Each cloud of rows lies close to a flat space through zero, with a little noise off it, and is much wider in some directions of that space than in others. After each cloud: how many dimensions does that space have?

[[ 21  -8 -13   2  -6  13   6  -1  -1]
 [ -2   1 -30  18  -3   2 -11  -1  16]
 [ -7   1 -10   6   5  -7  -1   1  -2]
 [-10 -14  -4   0  15 -21  32   1 -33]
 [ 27  21  16 -16 -16  47 -16   4   7]
 [-22  40 -62  42   9   6  -8  -4   0]
 [-14  38 -10   9  -1  18 -24  -2  11]
 [ 16  27 -19  -2   3  34  23   3 -37]
 [ 10 -74  44 -34   2 -51  37   3 -21]
 [  5 -12  28 -17  -4  -2   1   4   3]
 [-45 -49 -49  39  30 -94  46  -5 -24]
 [ 39  71 -22  12 -34 107 -65  -2  57]
 [ 34  10 -15  -4  -7  41  12   1 -17]]

4

[[-55 -40 -25  10 -23   7   2  46  22]
 [ 17 -33  17   7  -5   3 -22  56  44]
 [-30  36 -21   4  51  18  38 -28   4]
 [ 70 -24  23  20 -19 -26 -44  11  29]
 [-20  66  -9  -6  76  15  25 -49 -32]
 [-45   6 -39  11  -9 -10   9 -42 -34]
 [-34  12 -21  -5 -10  -3  12 -28 -37]
 [ 33  20   2   4  16  -2  18 -29  14]
 [ 45   9  37 -13  -8 -19 -50   1 -41]
 [ 46 -37  22   0 -41  -8 -13  30  33]
 [-26 -44  -3   0 -26  10   1  62  35]
 [ 16  -4  -1   2 -11  -4   5 -12   7]
 [ -2  42 -20  12  22 -22  -7 -79 -52]]

5

[[-42 -13 -19 -61 -83  -5 -58  21  -7]
 [-14  16   0 -20 -47  -9 -28  10  -7]
 [  0  -4  -6  18 -16 -17   2 -10 -20]
 [  9   2   4  -7 -67 -15 -24  -1 -14]
 [-34 -17 -26 -33  -4  10 -32  18  20]
 [ -7 -21  -1 -56 -28  21 -31  18  31]
 [-21   1 -21  23  15 -12  -2  -6 -17]
 [-41 -14 -20  18 -15 -40  15 -20 -77]
 [ 19  18  12  30 -31 -22   6 -14 -32]
 [ -9  -6 -16  13  56  12  12  -2  16]
 [-26 -43 -33 -42 -78  -2 -60  11   2]
 [ 23  -4  12  32  42  -1  38 -17  -6]
 [  8 -18 -27  48  -9 -14  -8 -19 -13]]

5

[[  99    7  -34   -4   84   45   31   26   17]
 [  35   41  -30  -67   16   50   10   12    7]
 [  43   30  -17  -11   21   31   45   25    8]
 [ -19  -17   10   23  -12  -27   -5   -3   -8]
 [  57   29  -21  -40   44   61   12    6   27]
 [  20    7  -36  -51   13   11  -21    9  -18]
 [  24   28   -7   -8    3   23   42   19    9]
 [ -18  -14   16    5   -4   -1  -27  -23   13]
 [ -11  -32   20   53    0  -32   -6  -10    0]
 [ -52  -24   12  -44  -18   -2 -100  -54    7]
 [   9  -11    4  -14   26   23  -36  -24   21]
 [  16   23   -8  -33    8   32    0    0   12]
 [ -44  -30   27   46  -26  -41  -14  -15   -8]]

4

[[ -20   -5   17   -3  -28   34    2   35  -15]
 [ -17   16   -4  -10  -21   13    3   36  -11]
 [ -14   57  -27  -28  -10  -33    9   59  -19]
 [ -11   36  -15  -18  -15  -12    4   38  -11]
 [   4   88  -68  -25   28 -104   15   28   -5]
 [   4  -16    4    7    6    3   -4  -16    5]
 [   6  -28   19    7    2   22   -4  -20    8]
 [ -26  -41   49    7  -48   89   -3   22  -16]
 [  20   -8  -10   10   29  -24   -7  -38   15]
 [  -6   23  -12  -14  -11  -12    8   29   -9]
 [  20  -63   34   30   17   24  -16  -69   26]
 [  -1   79  -58  -27   24  -86   13   34  -10]
 [   6    1  -10    5    8  -11   -1   -6   -1]]

2

[[ 23   9 -13  -2   4 -57  41  -5  14]
 [ -4  30  -5  11  24 -10 -11   4  -3]
 [ -9   1  21  -7  17 -19   0  -1   1]
 [ -9  16  -3  -1   8  -7  -7  -2  -3]
 [  9  19 -27  26   3  52 -19  -5   3]
 [  6   5 -13  -2  -3  -1  10 -13   5]
 [  4  -4   5   2   7  11   2 -13   7]
 [ -3   8  14 -10  18 -34  11 -11   8]
 [-16  69 -25 -12  21 -80  11 -13 -10]
 [-19  21   1  14  14  58 -45  -8 -10]
 [ -2  -8  32  -5  29 -23   5   1   7]
 [ 15 -14   6  -1   3   6  13 -12  15]
 [ -9  36  -9  -6   9 -31   2 -17  -2]]

5

[[ -40  -28   16  -18    3   36   40  -32   12]
 [  24   61   19   -5   -7   40   -9   22   -7]
 [ -13 -105  -37  -18   20    1   30  -65   17]
 [   3  -10  -11   12    7  -28  -16   16    6]
 [ -39  -88    8  -18   28    7   32  -24    9]
 [  24   -2  -11   42   27  -78  -70  103   23]
 [  31   29   -6   36    2  -67  -60   68   -4]
 [ -22  -42    3  -26   -3   20   39  -53  -18]
 [  -2   24   38   -2   12    1  -11   50  -13]
 [  16   55   32    0   11   35   -8   48    2]
 [ -40   15    2   15  -15  -16    5   -5   19]
 [  41   30  -14    0   -5   11  -17   -3  -13]
 [ -28    1   29   -3   12   11   10   28   11]]

5

[[ -12    3    2  -10    9  -14   -8   -8   15]
 [  20   77  -91   18   11  -22   51    7  -37]
 [  -3 -116   82   12  -33   40  -43   30  -31]
 [ -76  -44  103  -35  -24  -33   11  -43  -16]
 [ -17   86  -23    0   -9 -105   49  -28  -38]
 [ -11   69  -51   -1    9  -61   20  -12  -10]
 [ -52  -10   41  -21  -10  -12   29  -26  -19]
 [  57   59 -110   32   24  -31  -25   39    5]
 [  45   18   74   12  -44  -56   15  -16   -5]
 [  19  -15  -42   13   19   33  -32   31   12]
 [  25   11  -18    4    7   26   -3    6   24]
 [  38   73  -29   -1   14 -103  -56  -11   75]
 [ -17  -14    2    0    1    5    3    1  -18]]

5

[[ -2  -4  -1  10   3  -7 -30  -8   8]
 [-20  30   1 -38 -10  29  71  18 -24]
 [-14   8  -9 -11   4   2  10  -2 -15]
 [ 19  15 -17  12 -27 -20  -8  29   5]
 [  6 -14  -6  -3  12  -9  -1  -6  -9]
 [ 47 -46  18 -15  11   3  51   3  -7]
 [-35   6   1 -26  23  18  22 -19 -25]
 [ -2  38 -48  28 -28 -46 -67  24   3]
 [-26  11 -11 -10  14   0  -3 -14 -18]
 [ 13 -11 -10  41  -5 -33 -80  -4  29]
 [-31  28 -35  14   1 -26 -57  -5  -8]
 [ 49 -51  10  -2  18  -9  24  -1  -2]
 [ 16 -12   9 -24   4  11  54   6 -16]]

4

[[-24  -6  -3 -10 -13  -6  -6 -11  -4]
 [  4  16 -22   1  -1 -39  40  15  -5]
 [-18  -6  12 -11  10   8  13  18 -19]
 [ 78 -41 -37  13  -8  30   8 -29  -4]
 [-13  63  -1  11  36 -60  50  27 -29]
 [ 18  -5 -10  -9  16 -13  26  -3 -48]
 [-22 -15  14 -10  10  22  -9 -13 -30]
 [ 16   9 -14  13  -1  -6  17   3  18]
 [ -1 -25  17 -29   2  12 -31   3 -24]
 [-16  38  16  12  24 -20  -3  10   5]
 [ 10  44   0  17  16 -34 -15  -9  14]
 [ 42 -10 -35  13 -15   2 -18 -48   7]
 [  8  -3  20 -17   4  -4   2  53   8]]

6

[[-14  21  19 -56 -14 -26   7 -23 -10]
 [ 47  11   5  55 -15  -6  26   8  17]
 [-20  -9 -10  -3  18   8 -19   3   4]
 [ 42 -22   2  44 -12  19  -3  16 -20]
 [-65 -20   0 -84   5  18 -15  -1 -47]
 [-54  -6   3 -76   3   3 -11  -9 -31]
 [-18   6  -2 -10   4  -3  11   0   9]
 [ 42 -34  -1  61 -16  39  12  33 -31]
 [-52 -11 -21 -18  26  15  -8   8   7]
 [ 47 -19   5  47 -12  15  -8  11 -15]
 [  2  19  -3  22  -3  -6  37   9  27]
 [  9 -47 -19  48  10  49 -15  36 -25]
 [ -9  18  17 -50  -6 -27 -18 -31  -3]]

4
